Every row belongs to one group in each of 4 separate groupings. Each group adds its own fixed numbers to the row, and there is some noise. The rows also spread widely along 13 directions, which tell nothing about the answers.
In the rows, 128 means zero.
Known rows, each followed by its group in each grouping:
[145 124 134 127 137  91 105  71  99 146 129 115 110 140  99 157 141 114
 113 108 139 123 110 172 112 131 129 160 117]	j_373 (4) (2) M
[132 150  97 118 137 122 111 114 110  91 107 101 132 158 128 104 156 134
  77 119 128 170 115 128 142 123 137 141 114]	j_810 (4) (1) N
[116 186 148 138 130 114 142 113 139 111 171 142 141 114 132  96 155 134
 108 150 126 102 120 132 133 136 142 116 132]	j_261 (5) (0) M
[ 88 122  80 128  50 125 121 134 111 111  57 150 118 100 107  95 117 105
 129 166 166 149 139 140 123 135 121 145 163]	j_373 (1) (2) N
[118 134 142  70 112 131 127 119 120 166 117  89  95 133 124 144 132  96
 157 148  80  89 172 137 145 129 141  85  70]	j_95 (3) (0) J
[ 99 112 142 141  64 126 133 114 138 152 147 128 112 101 119 111 127  83
 176 113 109 107 121 120 129 161 135 125 112]	j_913 (2) (1) C
[101  87 119 178 131 179 120 131 140 144 150 146  75 132 165 132  90  91
 167 114 114 144 101  81 145 152 115 107 122]	j_440 (3) (0) J
[144 175 160 117 132 127 120 163 141 128 147 171 119 169 157 151  97 112
 143 114 163 145 152 106 134 128 133 129  78]	j_261 (1) (2) C
[178 151  91 113 159 118 136 150 131  86  87 143 126  97 132  91 103 149
 130  92 152 153 178 104 120 117 152  95 137]	j_95 (0) (0) J
[161  81 142 134  88 100 127 121 177 130 182 133 216  57 147 117 151 129
  95 146 151 163 128 115 113 100 101 142 157]	j_440 (0) (0) C
[133 174 165 123 140 103 164  86 112 132 137 152 157 129 112 107 130 105
 137 113 133  74 137 144 131 164 126 134 134]	j_810 (2) (2) C
[166 128  94 141 131 104 119 153 134 117 125  54  54 107 109 128 146 140
 167  89 102 100 133 142  78 130 185 137  55]	j_913 (5) (2) N
[138  78 130 128 112 112 155 142 128 118 124 146 146 115 132 123  99 117
 186  58 141  83 150 104  91 144 158 131 108]	j_913 (3) (0) J
[115  78 110  90  94 131 121 163 126 124  96  88 143 142 135 144 145 131
 124 142 117 132 167 119 123 111 137 149 101]	j_95 (3) (0) C
[166  89 135 115 120 114 101 148 153 139 115 161  98 124 129 130  67 110
 161 118 168 161 176 101 112 114 116 127 133]	j_95 (1) (1) M
[108 119  85 150 128 176 138 133 128 151 142 120 112 121 149 113 123 103
 132 128 111 134 120 107 139 146 124 122 139]	j_913 (1) (0) C
[162 124  98 107  97 123 111 118 126 141 147  99 171 117 124 144 138  87
  90 123 138 172 128 135 132 110 120 136  90]	j_261 (2) (2) N
[153 195 153  91 159  90 138 115 133 139 166 151 160 137 110 114 144 133
 120 110 158  74 159 154  90 125 143 138  87]	j_95 (1) (0) N
[ 63 127 139 111  91 165 105 132 120 136 117 105  84 170 149 138 150  99
 128 163  88 142 120 109 173 143 129 116  75]	j_95 (3) (0) J
[113 106 119 156 144 133 117  47  85 141 109  94  99 135 102 152 163 115
 105 108  89 136  75 149 155 158 127 143 147]	j_95 (2) (2) M
[158  97 122 137 127 110 114  76 106 160  96 117  93  99 118 165 105 111
 160  56 104 150 117 121 143 132 141  93 120]	j_440 (2) (1) C
[163 133  91 162 172 114  99 115 131 128 137 107 102 112 117 132 149 165
 109  95 144 133 119 146  92 102 153 143 134]	j_440 (2) (0) M
[150 170 124 153 165 129 121 111 124 107 135 156 147 117 145 109 155 151
  82 127 140 170 106 117 150 118 115 129 164]	j_95 (5) (2) M
[126 124 143 130 145 113 125 109 140 118 161  91 127 126 129 129 171 144
  99 151 116  98 117 151 121 127 123 143 142]	j_373 (2) (0) J
[ 79 145 171 135 127 152 112 138 126 142 119 121  65 195 162 150 151 147
 149 147 102 139 118 112 171 128 135 112  94]	j_810 (2) (0) M
[ 90 141 150 153  92 137 113 142 129 177 126 202 115 145 124 154 107 122
 171 149 187 113 147 146 110 131 111 149 145]	j_261 (2) (2) C
[ 97  74 178 122  74 133  97 129 150 158 113 100  59 151 154 164 126 124
 169 166  95 174 126 112 164 120 104 105 105]	j_810 (2) (1) N
[154 138 108 115  83 119  97 116 126 193 120 117  88  85 119 151 134 107
 159 117 125 149 142 152 108 102 139 105  81]	j_913 (1) (2) N
[126 117 207 109 168 109 133 100 146 118 156 154 131 178 149 156 118 162
  99 174 147 125 139 119 151 129  90 128 183]	j_261 (1) (0) M
[111 107 157 156 136 158 126 146 133 144 144 119 139 149 172 157 177 164
 125 142  93 144 101 108 168 116 117 117 157]	j_913 (2) (2) M
[115 157 120 131 133 148  88  90 101 208 136 136 106 137 121 168 156 107
 124 117 109 144 109 158 144 117 123 121  95]	j_95 (3) (1) C
[168 175  61 150 224 166 156 145 122  92 155 115 136 123 157  84 131 134
  96  90 109 139 123  96 134 134 140 100 122]	j_95 (4) (0) N
[ 88 101  95 169  80 117 127 110  81 111  52 134 121 113 101 129 162 164
 137 116 137 117 108 149 115 134 170 144 182]	j_261 (1) (2) M
[115 128 100 146 141 138 146 115  97 110 106 102  70 131 123 110 105 101
 164  93  86 109 111 117 142 168 151  95 111]	j_373 (4) (1) N
[ 95 125 143 184 136 155 104 163 129 164 127 191  60 155 162 164 107 167
 196 109 153 137 124 115 115 114 147 108 124]	j_261 (4) (0) M
[151 142  73 142 166 150 124 148 151  40 148  87  90 150 125  68 108  93
  79 137 145 152 130  95 125 163 128 170 123]	j_913 (4) (2) J
[158 119 137 120 103 104 121 112 119 110  52 130  82 101 134 129 111 144
 153 114 130 182 150 114 152 114 141  89 145]	j_810 (1) (2) M
[116 122 101 187 131 166 148 125 113 107 154 108 105 144 142 123 109  72
 148  87  94 137  80  94 150 187 149 129  90]	j_261 (0) (2) C

New rows, each followed by its group in each grouping:
[152 131 161 129  84  94 111 122 148 158 134 188 118  90 122 138  88 110
 175 129 183 134 163 135 100 112 128 120 129]	j_261 (1) (2) M
[132 143 104 167 136 134 124 168 130 103  88 141 104 108 139 109 132 165
 147 121 140 136 140 108 126 114 152 112 156]	j_440 (2) (2) M
[131 102  88 136 115 127 152 105 123 112 113 145 184  88 127  91 119 118
 102 121 149 131 129 111 122 132 117 123 184]	j_440 (1) (0) N
[107 101 216 129 105  87 128  60 116 137 108 140 106 155 121 166 149 144
 144 130 127 119 104 149 140 153 112 151 147]	j_810 (1) (2) C
[150 123 163 150 186  99 120  83 138  89 150 132 105 163 116 131 121 138
 108  90 142 139 106 122 127 161 116 170 149]	j_95 (2) (1) C
[160 132 120 111 167 100 135 106 135 110 150 109 180 114 104 101 163 151
  71 146 135 111 141 150 113 120 111 151 180]	j_95 (2) (1) N
[108 124 113 161 119 129 136 105 122 110 156 121 170 125 124  98 174 129
  95 104 119 120  83 126 129 147 134 157 153]	j_913 (2) (1) N
[120 128 137 152 120 116 116 110 126 122 154 151 166 128 135 120 174 156
 100 111 143 150  90 127 122 120 123 149 151]	j_913 (4) (1) N
[135 174 149 132 136  80 122  65 106 132 110 147  84 117  91 128 125 128
 142  93 136 111 118 165 124 152 146 121 131]	j_373 (0) (1) C
[154 165 177 108 184 127 145 103 128 126 139 126  89 179 143 139  95 102
 131 127 116 122 142 114 161 159 112 116 106]	j_810 (1) (2) C
[168 126 131 167 132 101 141 125 129 129 135 171 151  74 147 128 130 147
 159  51 136 136 116 113 116 118 149 103 147]	j_373 (1) (1) C
[173 129 122 114 129  81 102  75 122  97  93 129 148  99 103 126 139 144
  69 123 166 160 133 144 122 110 120 144 173]	j_440 (1) (2) J
[107 143 137 146 152 140 120 183 136 113 134 190 122 185 152 124  98 146
 147  99 184  98 145  94 101 128 137 152 108]	j_440 (5) (0) J
[ 99 138 130 120  82 125 110 119 124 146 115 156 144 125 133 135 147 139
 106 158 150 152 134 134 139 103 125 122 141]	j_261 (5) (0) M
[ 72 118 165 173 105 129  99  85 129 163 153 168  85 150 110 145 133 113
 127 180 163 113  85 167 117 159  85 182 170]	j_373 (0) (2) J
[ 93 146  53 114 105 152 109 150  90 126  48 108  85 158  92 109 119 101
 140 112 131 120 163 137 124 148 164 143 103]	j_95 (2) (1) C
[ 61 119 159 163  88 134 102  68 128 158 135 182 130 136 131 136 147 124
 109 156 156 157  80 134 154 132  91 145 179]	j_440 (2) (0) M
[ 85 133 173 126  95 120 103 100 125 160 121 174 142 137 132 152 171 155
 108 188 151 152 113 156 142 112  86 150 167]	j_95 (3) (2) N
[ 97 151  99 131 105 164  99 132 123 173 137 169 144 138 146 123 121  89
 106 149 158 153 129 119 142 108 111 126 116]	j_440 (3) (0) M
[ 82 162 164 159 142 144 135  88  99 154 135 207 128 167 148 124 125 127
 139 113 152 129  97 120 153 144 113 121 146]	j_810 (4) (0) M
[ 71 155 108 140 121 133 121 105  96 106  46 147  69 153 105 108 119 149
 131 130 144 120 133 132 146 144 148 121 167]	j_440 (2) (0) M
[152  74 102 134 115 146 140 166 148 129 124 108 135  87 172 132 101 113
 161 105 100 154 149  75 140 114 134  83 112]	j_440 (3) (0) C
[132  99 118 144 145 154 132 185 145  84 138 129 153 180 165 141 107 128
 113 125 152 163 137  79 141 133 116 159 136]	j_261 (2) (2) C
[121  86 106 105 122 144 133 178 137 109 133  68 164 159 148 132 150 134
  98 160 109 121 152 102 132 119 135 146 111]	j_440 (0) (0) C
[116 155 136 183  89  90 106  95 120 134 124 135  87  64  98 115 186 150
 169  98 120 111  94 172  89 133 181 142 107]	j_95 (3) (2) M
[176 118 183 126  98  76 126  95 184 121 187 160 143  59 121  95 108 104
 144 125 157 139 139 117 111 138 108 124 148]	j_913 (0) (1) J
[111 135 152 108 140 143 111  86 121 172 136  68  48 138 133 157 150 109
 138 165  53 123 124 140 171 133 130  83  90]	j_95 (3) (0) M
[140 173  84 101  87 114  74 145 120 110  67 134  82 132 129 130 120 112
 106 107 159 221 144 120 145  99 149 122  82]	j_373 (1) (1) C
[139 161 154 112 123  94  63 101 136 174 139 131  71 131 108 157 156 135
 128 137 137 148 135 171 112  95 138 138  87]	j_95 (3) (1) M
[137 120 141 112  96 106 105  83 127 127 119  82  45 119 122 144 129  99
 160  82  93 146 116 123 134 147 164 102  54]	j_913 (1) (0) J
[ 98 177 126 137 101 135  90 127 144 180 136 133  62 107 117 129 163 136
 146 171 129 137 134 162 116 119 138 126 101]	j_95 (0) (0) C
[128 136  81 125 131 145 151 115 122 116 131  67  92 105 108  75 123  74
 133 137  65  96 131 116 141 171 138 103 108]	j_95 (5) (1) N
[183 112  65 113 160 138 124 131 132 110  95 112 114  97 130 111  85 118
 109 116 141 151 169 102 127 113 130  98 152]	j_440 (1) (0) J
[156 124  99 150 151 123 157 116 123  54 132 119 168 110 148  97 129 119
  79 109 127 169 102  96 153 149 115 137 167]	j_373 (4) (2) C
[133 155 113 172 160 179 150 140 145 154 186 141  80 111 164 102  94  82
 182  91  99 119 118  85 149 157 138  77 100]	j_913 (2) (0) M
[161  76 126 137 114 127 149 146 138  87 157 105 179 126 147 128 109  87
 135  82 119 133 130  83 133 149 141 136  98]	j_261 (2) (2) J
[201 181 183 151 166  85 143 100 163 145 210 148 144  88 134 117 136 126
 146 100 138 112 122 141 106 132 125 123 102]	j_810 (0) (2) C
[164 124  89  78 122 112 118 140 107 139  83 104 126 121  99 128 108  97
 137 116 135 114 187 142 106 117 151 131  92]	j_95 (3) (2) M
[167 109  97 122 112 102  95  82 125 134 131 157 156 122 102 116  74  58
  94  83 182 170 127 114 116 126 112 155 116]	j_440 (5) (1) M
[109 103  99 149 144 142 159 129 103 103  97 161 168 155 122  89 109 130
 120 120 151  97 131 114 120 152 117 150 200]	j_810 (1) (1) N
[190 189 104 135 163 113 118 135 138 139 159 148 147  89 131  88 141 138
 117 108 149 138 151 137 109  94 146 105 124]	j_810 (4) (1) M
[122  90 136 173 168 146 127 151 126 111 153 150 135 185 159 133 107 125
 140  74 128 118 103  75 131 145 141 146 127]	j_440 (1) (1) M
[104  77 146 139 113 130 129 119 138 110 129 115  96 155 126 107 106 104
 148 153 120 121 129 109 133 154 113 142 147]	j_810 (4) (1) M
[ 75 170 161 141 102 111 133  95 122 107 131 125  83 144 109 103 154 129
 133 163 107  94 106 145 142 168 148 122 134]	j_261 (1) (1) N
[ 75 136  88 134 107 155 117 150 122 145  79 133 100 145 120 108 146 158
 112 198 155 117 153 153 116 119 115 155 177]	j_810 (5) (0) C
[ 96 149 110 172 151 161 141 116 102 150 125 144 105 128 144 128 130 130
 157  98 103 104 107 116 140 148 147  97 129]	j_440 (4) (0) C
[115  89  97  81  86 128 111 130 120 154  77  45  97 113 109 152 167 138
 125 165  86 130 167 150 132 113 140 122 113]	j_95 (2) (0) C
[124 138 126 151 136 143 112  96 128 141 174 100 108 142 132 140 150 105
 107 128  96 149  84 131 154 141 124 121 110]	j_261 (2) (1) N
[ 92 119 140 175  82 117 101  91 138  97 121 122  74 118 118 123 151 115
 128 124 131 181  78 128 137 162 126 176 124]	j_95 (2) (2) C
[160 130 181  99 127 100 122 144 167 147 181 113 117 121 138 147 132 138
 149 158 128 104 168 132 112 113 135 105  92]	j_261 (0) (0) J
[104  83 133 103  80 138 131 105 108 137  93 103  95 154 130 144  96  72
 152 104  90 142 126  93 168 162 127 114  96]	j_913 (5) (1) C
[164 125  71 172 185 175 149 166 141 124 147 132 113  93 163  97  90 124
 151  99 114 123 141  81 128 130 139  77 143]	j_440 (0) (0) J
[106 111 122  94 125 148 138 118 116 112  90 109 120 158 152 133 117 120
  93 172 113 161 135 108 182 131  95 105 160]	j_373 (1) (0) N
[108  85 158 109  99 112 113 101 105 131  71  91  76 164 116 168 135 139
 144 137 105 142 130 131 151 141 138 129 125]	j_913 (0) (2) M
[112 143 156 137 144 107 107  91  97 148 114 116  71 159 118 159 151 143
 137 111  97 104 102 151 140 134 150 120 115]	j_373 (5) (1) M
[119 169 110  87 129 133 132 112 107 156 131  80 142 123 123 124 178 122
  88 166  89  85 140 161 146 116 135  99 113]	j_373 (5) (0) J
